The rows of a group lie close to one hidden flat surface of 10 dimensions, which may be shifted away from zero. Surfaces can cross.
In the rows, 128 means zero.
Some rows, each with its group after it:
[136 134 164 130 123 149 116 140 122 142 136 135 110 134 129 158] => (0)
[112 131 163 170  71 151 120 133 123 163 112 185 130 121 201 135] => (3)
[162 136 110  69  80  58 170 122 115 167 197 199 211 138 134 192] => (3)
[124 108 116 104  65 147 116 112 180 112  97 192 101 150 161  81] => (3)
[127 118 158 147 121 130 133 135 147 109 152 163 104  93  94 148] => (5)
[ 80 143 120 124 120 198  53 132 208 172 148 143 126 131 126  50] => (0)
[125 145 114 125 152 136 115 131  94 143 104  80 139 151 143 118] => (1)
[110 128 142  97 100 136 131  84 161 145 149 142 151 135 112 139] => (6)
[130 112 123 115 119 153  94 132 158 176  76 106 122 132 152  97] => (2)
[136 146 138 130 107 153 140 114 165 139 110 131 155 141 112 142] => (1)
[138 108 108 129 126  96  95 133 166 124 138 188 113  72 127  81] => (2)
[119 117  91 207 131 139 189 178 180  82 155 108 125 134 162  92] => (6)
[116 119 110 135 152 115 150 168  94 125 147 103 113 133 142 136] => (6)
[171 102 111 131 144  82 134 168 139  92 145 129 102 100  84 158] => (5)
[161 132 125 194 130 107 169 154 138  99 133 144 135 110 164 126] => (4)
[104 137 141 129 171 159 139 166  58 124  69 131  73 128 113 125] => (5)
[128 152 149 179 112 155 187 121 129  78 119 127 130 156 145 144] => (4)
[125 127 171 144  82 171 140  84 175 105 101 166 107 137 136 122] => (2)
[149 159 142 103 125 143 146 107 151 164 128 163 167 144 138 114] => (3)
[151 119 110 134 135 123 137 162 135 119  95 106 114 124 116 139] => (5)
[149 108 105  96 129 131  83 102 192 134  99 159 105 115 141  38] => (7)
[125 121 174 149 139 151 112 113 155 127 141 139  97  91 111 126] => (6)
[141  88 148  47 136 130 164 103 176 143 165 106 104 149 109 133] => (1)
[ 85 131 176 112 125 158 127 106 115 174 157 150 128 117 123 143] => (1)
[159 121 168  91 174 124 132 136  97 202 127  91 120 135 156 149] => (1)
[133 135 142 197 103 133 127 137 152  88 127 168 114 100 143 128] => (0)
[104 156 107 114  70 138 127 113 118 164 122  86 202 192 153 165] => (2)
[124 166 109 124 136 105 159 114  73 120 161 147 173 163 172 116] => (3)
[149 147 103 141 125  83 168 148  95 117 155 139 176 137 145 160] => (4)
[ 99 117 110 180 115 120 102 149 123 152 122 113 143 103 166 123] => (2)
[150 110 105  77 126 127 187  76 192  67  95 138 125 151  76  95] => (0)
[171 153 169 136 170 146 126  91 110 128 113  58 133 155 140 145] => (5)
[ 89 123 169 132 161 138 147 133  97 145 177 126 108  99 114 148] => (6)
[209 127 164 192 155 145 197 134 210 108 130  66 136 133 149 152] => (5)
[116  90 133 107  94 161 126 120 185 136  87  96  98 147 113 136] => (1)
[137 150 109 151 100 161  71 167 156 134  96 117 132 143 127 128] => (4)
[133 118 146 156 183 133 112 161  92 114 119  83  76 104 127 124] => (6)
[149 132  94 120 111  80 195  90 124  64 146 131 158 146 133 130] => (2)
[ 51 129  79 150 124 150 123 127 119  74 136 102 107 143 138  65] => (3)
[174 144 158 122  98 115 108 156 136 142 161 142 143 135 119 200] => (2)
[137 128 138 153 136 129 121 151 138 169 126 127 136 102 141 139] => (5)
[117  96 104 170 116  97 130 187 123 172 133 114 143  89 162 145] => (4)
[ 75 129  99 164  92 145 105 157 141 134 125 113 145 125 128 131] => (4)
[171 125 131 102 200 151 126 155 182 191 150  74 133 134 133  89] => (7)
[122  98 168 137 134 128 164 149 145 127 169 147  91  94 113 163] => (6)
[179 118 154  96 152 115 174 141 123 127 130 119 112 130  96 181] => (5)
[149 166  93 135 153 110  95 162  88 114 137 134 146 134 122 119] => (4)
[101 148 127  86 120 145 135 106 106 160 130 147 154 154 132 112] => (3)
[184 178 141 125 115 132 129 103 106 128  77 149 173 162 125 155] => (3)
[102 122 113 151 128 159 144 122 178  91 120 106 115 132 112  92] => (0)
[135 148 132 176 117 135  92 162 132 165 158 130 155 115 162 136] => (7)
[169 127 116  97 122 117 103 147 129  99 122 110 100 153 111 149] => (0)
[207 152 104 160 101  87 117 143 133 139 109 125 184 146 198 133] => (1)
[149 153 134 156 113 175 133 144 171  77 113 103 111 169  97 149] => (4)
[179 133 106 123 147 117 127 148 145 138  92 118 144 138 132 119] => (5)
[142 123 126 148 111 120 119 124 169 129 156 149 140 119 158 110] => (1)
[206 151 108  90 136  90 153 114 103  45 107 138 116 169  95 147] => (3)
[150 120 103  82 137 113 180 126 175 140 159  92 171 152  85 157] => (1)
[135 110 123 105 125 122 159 128 167 176 142 125 156 124 123 139] => (0)
[114 101  73 128 103  98 128 119 163  78 147 112 131 134 126  97] => (7)
[112 136 143 159 109 171  91 134 172 127 126 118 117 134 127 118] => (2)
[121 113 144 141 183 167 167 161 183 127 191  44 102 137  95 135] => (0)
[ 53  59 128 140 127 151 175 157 174 112 147  33  81 114  77 167] => (0)
[ 81 141 117 109 103 133 180 114  91  68 155 166 119 166 117 137] => (6)
[153 114  50  76 129 106  52 150 160 131 109  94 123 145 113  74] => (7)
[124 114  93 131 122  81 187 145 171 123 219 170 167  95 105 134] => (4)
[152 147 176  70 110 104 184  96  81 112 186 239 124 144 134 167] => (3)
[118 124 155 145  98 126 127 148 110 137 156 116 125 128 121 203] => (2)
[188 188 159  87  87 149  98  98 133 132 109 173 154 181 133 156] => (2)
[ 45 121 149  98 126 166 155 116 106 229 146  56 171 154 144 150] => (1)
[ 87 145  89 169 126  93 142 126  50  55 173  90 143 146 135 149] => (7)
[152 147  77 170 151  92  98 127  71  74 100  94 134 145 180  75] => (7)
[109 135 151 130 104 140 130  96 129  86 145 168 109 129 122 123] => (7)
[185 136  93 142  58  91  84 130 150 123  92 154 167 140 175 138] => (6)
[ 86 132 130 168  97 145 121 137 133 103 148 101 125 132 118 158] => (2)
[ 82 139 125 108 152 145 119 104 103 149 117 138 138 124 117  94] => (0)
[206 149 159 131 129 112 122 132 134 140 113 179 137 119 140 148] => (5)
[157 175 115  88 139 120  98 107 135 155 151 224 174 126 129  75] => (3)
[121 115 171 128 125 147 160 106 156 152 118 169 118  94 118 128] => (0)
[ 74 132 169  93  27 144 107  88 105 219  96 182 181 142 169 177] => (2)
[133 115 161 130 121 165 156 169 122 188  56 134 111 134 146 157] => (5)
[129 149 141 142 117 131 126 118 114 114 127 145 141 127 116 148] => (1)
[196 148 191 170 139 145 162 114 181 131 148 178 132 119 171 118] => (7)
[138 121 111  83 149 132 105 110 144  99 115 119  97 141  86  92] => (6)
[130 128 162 127 157 134  97 165  98 200 149 106 125 108 147 158] => (7)
[143 153 135 138 126 136 124 124 128 127 113 160 138 129 143 112] => (3)
[141 153 103 143 132 121 109 162 142 103 161 142 140 125  97 131] => (4)
[165 122  84 120  90  92 107 123 139  33  96 125 111 147  87 139] => (5)
[ 69 118 135 139  73 143 112  74 139 132 120  62 157 141 114 170] => (6)
[106 133 141 111  96 129 130 118 140 125 174 153 138 130  99 165] => (2)
[179 167 152 117 119 144 146  97 184 140 138 215 160 131 134  98] => (3)
[115 129 157  99 129 139 126  91 141 143 163 157 132 116 101 129] => (6)
[ 90  86 141 113 117 107 127 118 112 158 146 133 114  91 146 132] => (7)
[140 120 109 111 140 116  60 110 154 144 127  98 142 108 104  98] => (6)
[ 82  87  63  97  54  94 121 116 139 170 108  79 178 152 164 129] => (7)
[105 118 183 121 121 190 195  83 155 138  75 100 112 154 121 142] => (0)
[158 123 164 129 146 106 186 123 131 124 194 133 133 124 134 174] => (1)
[129 133 163 158 125 175 102 146 142 150  99 105 102 138 152 129] => (0)
[118 129 174  66 121 151 144  71 122 173 133 140 128 165 161 123] => (1)
[153 175 114 147 135 117 140 135  89  61 144 145 135 150 110 144] => (4)
[113 140 125 152 144 101 202 130  61 103 151 132 144 136 149 155] => (4)
[138 155  97 148 154  88  83 156  80  37 166 195  96  94  81 109] => (4)
[125 137  79  85 169  83  62 137  60 120 139 103 135 126  97 119] => (5)
[ 79 103 133 149  83 139 111 153 131 174 131  73 132 129 149 176] => (7)

New rows. What belongs after each?
[158 128 132 169 136 149 133 147 182  80 139  91 108 140 110 129] => (2)
[106  87 108 116  67 106 110 128 143 140 118 121 131 126 146 146] => (7)
[108 125  95 103 139 105 101  96 121 131 142 161 140 113 147  58] => (7)
[ 97 128 127 100 137 144 107 114 147  99 159 206  80 110 105  60] => (3)
[ 88 112 107 101  66 125  84 151 127 146 139 104 133 148 106 181] => (7)
[150  81 136  88 131  91 116 134 109 147 104 120  87 109 143 141] => (7)
[113  66 124  47 123 102  88 119 145 182 166 114  92 124 157 106] => (1)
[101 100 157 105 106  87 128 118  34 164 127 140 115 106 161 181] => (7)
[141 137 104 148 107 106  60 194 136 157 169  99 154 124 123 181] => (2)
[112 130 148 143 103 156 110 116 166 123 137 154 122 120 124 120] => (2)
[106 171 152 104 116 170 123 125 124 120 202 108 133 188 119 156] => (0)
[208 118 120 118 126  98  93 133 164 127 115 145 113 132 170 100] => (1)
[114 135 123 149 115 139 106 124 113 155  80 191 123 108 181  70] => (4)
[146 124  96 121 123  74 124 100  77  47 120 147 103 136 137 109] => (7)
[120 132 145 123 101 124 143 124 111 135 141 181 125 134 153 138] => (3)
[114 137 130 133 103 136  98 139 112 142 135 107 135 150 133 161] => (7)
[ 87 107 133 128  86 124 192 100 171 173 159 156 187 103 121 151] => (0)
[153 142 152 140 125 158 104 129 143 112 101 120 103 142 128 133] => (2)
[145 118 155 125 149  99 170 114  88 153 102 177 135  81 127 143] => (0)
[155 117 131 195 145  94 110 144 126 111 138 147 114  84 183  99] => (7)
[181 136 167 152 167 128 170 155 102 132  98  76 119 134 114 195] => (1)
[113 111 129 120 157 116 116 154  85  94 152  86  78 127 100 152] => (7)
[161  92 124 118 107  62 174 110 128  66 146 173 112 102 112 155] => (2)
[ 53  90 135  74 109 147 142  92 128 136  90 137 102 109  74 122] => (0)
[ 62 107 153 136  82 150 108 117 137 165 136 151 127  99 133 144] => (2)
[ 97  92 163 148  35 139 167 111 167 171 138 106 157 147 185 193] => (1)
[137 136  98 108 141 145 135 109 174 119 121 132 145 140 113  71] => (0)
[114 121 153 111 146 126 163 110  85 147 137  92 126 145 146 151] => (7)
[113 123 147 128 134 101 137 113  68 132 144 151 123 112 157 136] => (7)
[152 125 152 127 149 158 172  89 158  82 107 102  92 159 138  97] => (7)
[148 176 132 144 147 165 109  98 129  99  75 130 141 145  93 106] => (3)
[ 87  96 105 154  82  98 131 112 110 139 120 119 151 121 186 124] => (7)
[109 104 105 122 120 122 116 152 151 146 150 159 111 113 156  79] => (3)
[145  91 116 137 147 119 181 140 135 113  70 108  89 127 161 100] => (4)
[109 109 159 137 115 144 145 117 149 139 107 158 117  99 120 133] => (0)
[150  84 142 140 102 122 139 141 198 147 143 108 113 114 154 139] => (1)
[175 162  78 123 126 134 121 122 168 112  60  62 193 170  74 140] => (3)
[ 91 141  97 147 160 114 191 106 104 129 144 115 191 121 127 100] => (0)
[ 80 112 131 160 137 141 180 135 107 103 125 107 107 123 129 134] => (4)
[132 139 148 122 154 150 181 127 142 135 139 140 133 135 104 134] => (5)
[ 81 128 137 131 110 138 199  65 120  59 140 135 126 149 116 126] => (2)
[ 90 123 122 110  42 119  70 119 100 129 120 162 124 141 128 166] => (7)
[127 145 143 150  94 170  92 144 189 174 133 109 157 147 142 139] => (2)
[107  88 181  89 153 110 213  88  76 125 155  99  95 128 126 175] => (7)
[ 97 135 111 141  94 119 121 104 120 110 130 156 147 124 137 117] => (2)
[ 92 133 111 139 114 128 141 111 129 127 131 135 155 122 127 119] => (0)
[113  89 117 123 136 116 132 116 146 175  94 129 129  93 163  83] => (2)
[ 91 102 128 109 108 126 141  97 141 107 143 136 116 126 122 118] => (7)
[208 135  82 159 113  74  93 187 159  94 139 166 136 104 125 133] => (4)
[149 125 163 165 102 111 184 104 141 164 125 155 170 114 192 147] => (2)
[ 79  94 194 120 138 147 214  83 131 172 142 137 124 102 143 140] => (2)
[119 134 115 146  91 130 186  88 175 129 146 136 187 141 157 112] => (2)
[158 124  90  79 107 103  56 137 111 129  80 122 112 153 130 118] => (7)
[ 78 110  96 116 165  83 129  95  68 119 158 133 131  98 155  60] => (7)
[104 136 108 111 125 117 135  82 111 123  94 186 151 105 114  84] => (0)
[145 126 115 135 144 114  78 137  75 116  75 107  92 131 166 103] => (7)
[160 140 122 120 130 122 117 140 117 146 103 105 150 142 129 148] => (1)
[ 59 110 132 145 125 159 155 102 125 151  85 124 131 100 123 100] => (0)
[ 92 118 124 113 119 140 132 126 138 143 162  95 134 138 113 141] => (7)
[141 106 182 154 129 142 148 142 147 131 128 146  92  95 119 166] => (0)
[106 114 146 155 200 144 145 160 104  79 145 110  60  91  73 127] => (5)
[ 73 111 127 147 105 154 112 143 102 155 101  44 125 149 156 154] => (7)
[137 138 112 121 105 116 121 126 123 136 129 139 153 137 133 134] => (0)
[ 62 143 122 174 131 136 141 118  83 140 124 121 156 112 145 118] => (0)
[169 176 117 106  93 134  86  94 143  98 115 179 153 165 131 107] => (2)
[119 153 141 121  87 104  97  52 113  82 175 123 166 142 106 164] => (5)
[102 125 111 113 145 133 145 125 145 151 145 115 152 128 112 110] => (0)
[135 150 104 152 118 130 119 155 103 121 107 111 147 147 145 134] => (4)
[193 110  98 117 123  91 115 133 163 135 135 104 135 144 183 100] => (1)
[101 156 116  94 114 183  81 121 150 149 124 102 144 189 133 101] => (0)
[103  92 137 101 137 144 113 145 145 148 136  85  89 126 101 143] => (7)
[156 109 181  85  82 100 136  88 102 130 154 171 108 147 177 173] => (1)
[161 131  77 114 133  99 111 150 119 104 101 135 125 135 125 104] => (4)
[116 105 124 135 176 122 173 121 106 129 113  72 118 122 143 109] => (2)
[118 125 125 102 145 130 115 147 103 180 115 128 116 138 171 103] => (3)
[124 107  75  69 117  88 159 107 140 102 172  99 150 158  97 133] => (7)
[196 122 144 164 147 151 180 129 231 118 109 167 117 113 155  63] => (4)
[107 134 115 119 100 117 106 130 104 153 127 149 154 123 138 135] => (0)
[154 143 166  60 135 117 164  61 120 153 143 195 147 140 146 115] => (7)
[142  84  81 129  77  82 124 125 158 115  94 114 135 126 168 113] => (7)
[150 118 112 112 145  99 143 117  98  80 146  77 105 164 163 117] => (1)
[117 101  87 113  23  74  73 142 112 163 101 136 165 132 170 176] => (7)
[208 158 123  99  87  97  87 141  91 105  96 126 142 180 134 195] => (2)
[170 118  99 174  81 102  95 181 155 126  90 140 131 115 157 147] => (4)
[125 112 157 101 139 135 174 114  93 150  80 106 116 133 120 166] => (0)
[116 135 152 126 151 164  98 110 146 167 138 140 120 119 164  70] => (1)
[ 83 109 130  50 166 106 144 147  49 170 149 122 109 125  84 167] => (4)
[118 140 162 192 154 177 169 142 146 143 123  78 142 121 127 149] => (1)
[119 115  94 118 102  90  80 129 124 142 160 143 142 116 159 110] => (1)
[186 133 166 150 147 119 118 138 112 143 101 151 114 107 170 141] => (2)
[155  65 115 127 111  83 139 123 138 126  79  98  94 111 176 114] => (7)
[ 86  90 168 146 108 126 104 158  92 183  99 138  96  77 135 179] => (0)
[191 116 140 152 101 148  88 165 214 108 109 108  96 133 116 147] => (2)
[117 117 143 109 125 146 108 142 168 159 158 145 110 114 106 130] => (0)
[ 72  93 119 111 138 129 135 133 112 127 128 111  97 100  84 132] => (0)
[ 86  70 151 184 145 112 194 122 116  89 128 111  77  72 137 130] => (2)
[176 144 107 154 150  86 160 144  98 113 127 151 147 128 168 114] => (4)
[136 150  74 134 143 112  94 145 142 172 142 116 198 123 140  87] => (1)
[139 128 112  93 125 127 126 164 146 164 139 113 147 141 100 153] => (4)
[146 124 138 113 136 120 113 120 107 105 131 126 103 140 134 121] => (1)
[121 138 130 102  69 158  79 116  89 115  40  81 101 199 140 163] => (7)
[110 131 122 106 115 159 118 129 156 140 133  73 138 166 102 145] => (2)
[ 60 176 120 131 154 173  72 108 107 136 176 144 143 134 120  65] => (7)
